The same things were measured in two ways. Each way mixes the same 9 hidden numbers, adds some noise and spreads widely along 5 directions of its own, which tell nothing about the thing.
In the rows, zero is written as 128.
Some things both ways: the first way, then the second way.
[189 141 147 154 128 129 143 123 114 138 104 116  83 128 118]
[118 132 146 155 146 107  81 120 155 144  90 119 150 123 168 125 128 114
 128  95]

[143 100 135 155 121 103 145 113 138 161 127 147 148 132 153]
[141 116 119  90 152 132 170 128 142 111  98 134 126 111  81 163 118 144
 131 159]

[145 116  95 168  98 162 157  85 129 137 131 154 103 131 147]
[110 180 105  87 155 105 161 168 102 144 133 102 142 106 131 158 117 167
  99 117]

[104 102 106 163 118  72 146 120 184 193 107 178 149 129 131]
[111  94 104 113  73 189 101 116 114 147 144 166 156 130 104 106 178 117
 146 175]

[103  84 125 152 168 168 177 138 126 127 109 165 173 172  53]
[124  84  92 106  72 170 122 119 139 129 146 147 132 137  70  99 126 104
 181 147]

[139 123 111 191 108 147 130  77 101 160 112 113 149 137 110]
[156 137 120 175 144  81 139 134 125 156  84  94 126 111 164 148 118 115
 176  96]

[134 131 154 145 116 137 182  38  96 145 153 114 107  82 111]
[116 163 104 111 117 171 119 133 125 142 109 136 183 121 109 123 158 149
 118 137]

[142 123 114 123 131 134 144 152 162 133 125 132 115 134  98]
[141  73 168 205  89 141 118 126 153 129 121 123  44 188 149 101 127  97
 125 119]

[119  82 123 157 128 113 168  99  92 163 140 195 156 128 161]
[122 141 131 149 133 119 111 133 144 163 121 122 152 124 160 106 143 119
 138 109]

[129 128 111 172 125  63 111 160 152 132 130 122 101 121  85]
[128 104 151 141  91 164 126 132 125 116  98 168 111 125 100 121 127 151
 135 140]

[132  87 140  98 125  99 106 107 102 119 149 154 170 109 137]
[149 111 111 103 161 116 162  95 124 107 129 104 165 132 128 172 147 123
 116 156]

[108 120 100 146 134  72 111 166 155 118 127 137 136 135 102]
[122 111 124 113 112 139 118 161  99 133 117 132  83 126 131 146 128 137
 147 127]

[156  89 102 175  95 123 152 107 142 134 147 208 100  76 170]
[102 150 108  79 126 142  80 139  70 135 133 119 175 114 134 141 157 152
 132 105]

[173 101  75 181 113 107 162  86 119 141  99 134 129 135 189]
[126 154 172 172 167  99 138 176 150 156  60 119 104 106 143 173 102 161
 100  63]

[115  90 153 149 149 142 164 126 123 141 137 140 137 113 119]
[137 148 165 159  76 183 106 115 144 111 104 139 108 155 104  59 148 140
 111 127]

[110 109 109 150 117  59 123 167 149 133 196 165  84 122 127]
[116  99 181 137  81 159 126 136 147 122 152 183  99 150 136  87 143 140
 107 154]

[133 114  89 162  97 181 165  88 164 149 134 115 121 162 166]
[111 141  95  44 153 163 137 176 102 143 138 108 124 117 129 157 144 154
 132 132]

[126 109 125 134 137 131 145 117 118 152 146 147 136  91  84]
[149  63  77 147  80 156  99 113  88 131 112  88 106 168 149 142 147  76
 196 137]

[ 87 131 116 159 125 128 126 137 101 114 135 112 176 129 131]
[120 177 134 146 109 140  69 172  88 152  98 127 105 114 169 108 125 145
 165  76]

[126 117 131 169 128 125 158  43  98 176  98 135 148 113 129]
[116 146  64  91 136 147 137  98 133 143 105 120 238  97  84 142 154 132
 124 156]

[ 99 144 122 174 107 138 136  91 119 141 124 108 143 116 139]
[131 125 147 158 123 124 148 105 164 105 130 161 140 127  92 120 106 124
 109 145]

[113 111 121 173 103 158 140  74  82 135 104 163 189 180 215]
[121 109 149 129  92 122 152 132 143  96  89 189 109  96  76 136  85 160
 141 153]

[114 124 137 141 124 148 140 103 136 141  98 167 159 133 118]
[124 105 112 146 140  90 148 100 149 132 154 121 132 132 119 132 112  96
 121 142]

[143  53  59 185 113 109 181 102 160 174 121 152 159 176 234]
[126  83 155 108 152 170 123 148 164 145 118 151 133 137 123 147 148 120
 134 134]

[110 114 115 149 119 151 123 131 142 118 123 128 166 152 113]
[134 186 140 130 190  80 146 145 131 153 150  92 128 111 167 128 123 136
 109  89]

[164 118 131 122 122 138 147 172 129 147 129 185 133 131 123]
[113 183 160 171  95 141  88 147 118 132 111 138 113 128 151  87 129 153
 106  99]

Other things, the second way, with their names:
K91: [116 136 129 127 138 124 107 139 119 162 129 120 138 124 156 121 153 128
 118 118]
K866: [135 160 143 155 155  77  77 158  80 167 135 106  89 112 215 124 131 122
 167  64]
K658: [133 163 137 135 146  90 196 169 127 126 120 129  85 102 104 159  80 165
 100 127]
K931: [163 132 155 170 176 125 127  71 178 136 131 108 177 140 151 113 166  92
 117 126]
K422: [127 130 136  84 143 120 201 146 160 114 112 151 127  99  58 155  98 169
 112 146]
K601: [144 185 169 189 201  85 136 118 162 139 148 117 138 126 166 128 104 112
  77  86]
K643: [137 205 146 161 165 112 163 126 151 147 165 117 155 126  99 107 128 149
  61  95]
K235: [102 171  73  53 183 142 141 149  92 159 113  84 189 104 121 182 173 160
  93 132]
K479: [109 174 153 122 198  93 105 116 157 158 151 114 186 116 159 116 147 131
  81  92]
K670: [130  88  85 112 130 109 120 118 113 137 134 148 161  92  91 167 106 102
 191 123]
K954: [ 97 125 107 108  77 146  85 143 107 126 116 109  98 144 119 102 129 135
 126 124]
K561: [122  89 107 137  85 132 104 131 106 128 115 134 116 135 128 128 124 114
 163 131]
K413: [115  94 147 179 102 121  76 107 142 127 141 141 118 155 157  99 130  93
 126 111]
K459: [131 150 115 136 164  97 100 134 108 151 113  80 107 124 187 146 137 112
 131 109]
K432: [153 151 160 117 147 131 185 110 168  95 137 141 133 124  80 117 117 155
  89 147]
K784: [143 159 157 179  86 155 125 134 139 127 101 145  86 131 118  80 126 147
 136 128]
K339: [143 157 193 143 134 122 192 131 172 104 122 163 125 125 119 112 117 173
  67 149]
K574: [133  93 145 144  65 183 101  92 168  93 104 175 136 145  80  82 117 115
 153 153]
K262: [107 123  82  75 102 159 137 150 110 149 124 140 136 106 106 132 138 134
 160 165]
K753: [134  98 118 142 176  78 156  69 147 118 132 101 185 134 122 171 137 102
  92 134]
K155: [110  85  87  99 190  61 155 124 156 147 126 127 142  97 158 188  99 100
 141 161]
K687: [134 116 102 133 140 113 117 154 104 157 130 103  96 125 166 147 124  98
 176 109]
K412: [107  93  59 131  86 112  97 121  86 138 121 118 150 123 139 147 127 101
 169 128]
K722: [127 104 123 102 141 124  82 132 119 119  91 118  89 111 146 148 115 116
 167 121]
K482: [121  60 116 162  88 153 103  97 152 137 155 140 130 163 112 100 148  74
 147 149]
K609: [127 172  97  89 189 128 126 119 144 145 166 112 206 113 144 132 139 113
 123 123]
K726: [137 172 109 153  78 148  85 116  76 141 125 148 201  96 107  86 143 136
 196  97]
K58: [117 118 176  94  81 175 113 155 122 110 117 155  85 144  99 100 145 172
 121 124]
K546: [121  81 144 137  69 171 124 119 139 124 108 199 138 126  88 108 149 136
 140 174]
K644: [132 143 139 142  86 172 121 113 120 109 133 152 144 132  98  98 140 141
 123 141]
K945: [149  84 184 164  90 127 120 107 158  93 116 150  61 159 116  90 113 116
 139 126]
K329: [122  62 120 133  96 164  87  85 170 114 122 163 173 140 113 108 146  89
 157 155]
K354: [139 154 116  86 155 155 139 112 119 112  90  80 141 136  94 149 149 155
 104 123]
K323: [132 175 130  80 149 129  81  95 106  97 165 118 154 116 146  92 141 135
 142 119]
K402: [123 115 164 140 187 107 148  76 196 102 171 156 148 138 117 127 108 104
  50 165]
K783: [134 164 154 190 149  90 129 117 168 163 120 134 147 113 153 100 122 117
 116 104]
K910: [140 126 141 232 103  53 136  89 158 108 127 161 102 117 135 101  56  88
 140 138]
K775: [112 155 134  99 159 118 134 124 128 132 152 138 173 118 146 128 154 147
  86 142]
K901: [163 111 196 174 120 160 154  95 161  80 158 137 112 182  92 103 132 128
  74 127]
K747: [124 131 128 128 118 144 136 114 144 128 134 134 155 130 102 111 137 128
 110 137]

Some of these things the first way, each followed by its name:
[144 128 120 174  92 205 154  87 156 144 128  97 139 144 146]
K432
[176  69  77 156  99 139 162 167 196 151 152 191 113  93 155]
K901
[102 107 176 123 128  59 159  30 100 129 176 139 119  27 134]
K235
[185 139 129 159  83 140 174 109 139 149 153 170  77  90 118]
K658
[117 111 131 154 139 112 140 122 129 141 129 145 129 119  99]
K747
[139 113 146 150 103 157 149  51 128 167 133  90 160 101 138]
K931
[135 115 119 156 122 141 148 119 127 171  85 153 185 174 138]
K783
[125 126 111 135 128 119 118 165 152 133  87 171 145 142 137]
K413
[ 98 109 131 156 162  48  91 225 144 140  96 131 156 148 156]
K722
[110 121 122 138 122 138 148 133 114 142 149 113 166 132 117]
K609
[142 155 148 126 139 225 155 109 108 120  91  66 164 189  75]
K574
[123  76 122 182  90  79 145 101  91 164 204 192 113  96 241]
K339
[ 76 100  87 163 138  92  91 142 152 121  79 127 192 170 186]
K479
[169 135 132 148  93 144 122  34 136 137  99 130 111  87 134]
K753
[155 137 113 140  69 221 126  98 157 116 102 139 182 166 141]
K866
[181 107 166  97 120 215 124 226 173 119 115 180 161 169 102]
K323
[178 151  87 141  66 203 154 116 174 164  94 114 168 143 170]
K601
[118 118  58 242  76 226 139  57 132 163  89 140 192 140  96]
K726
[ 90 159 132 131 123 154 121 100 120 101 131  65 165 142  53]
K687
[108 122 108 133 113  73  88 148 140 125 144 143 137 134 135]
K775
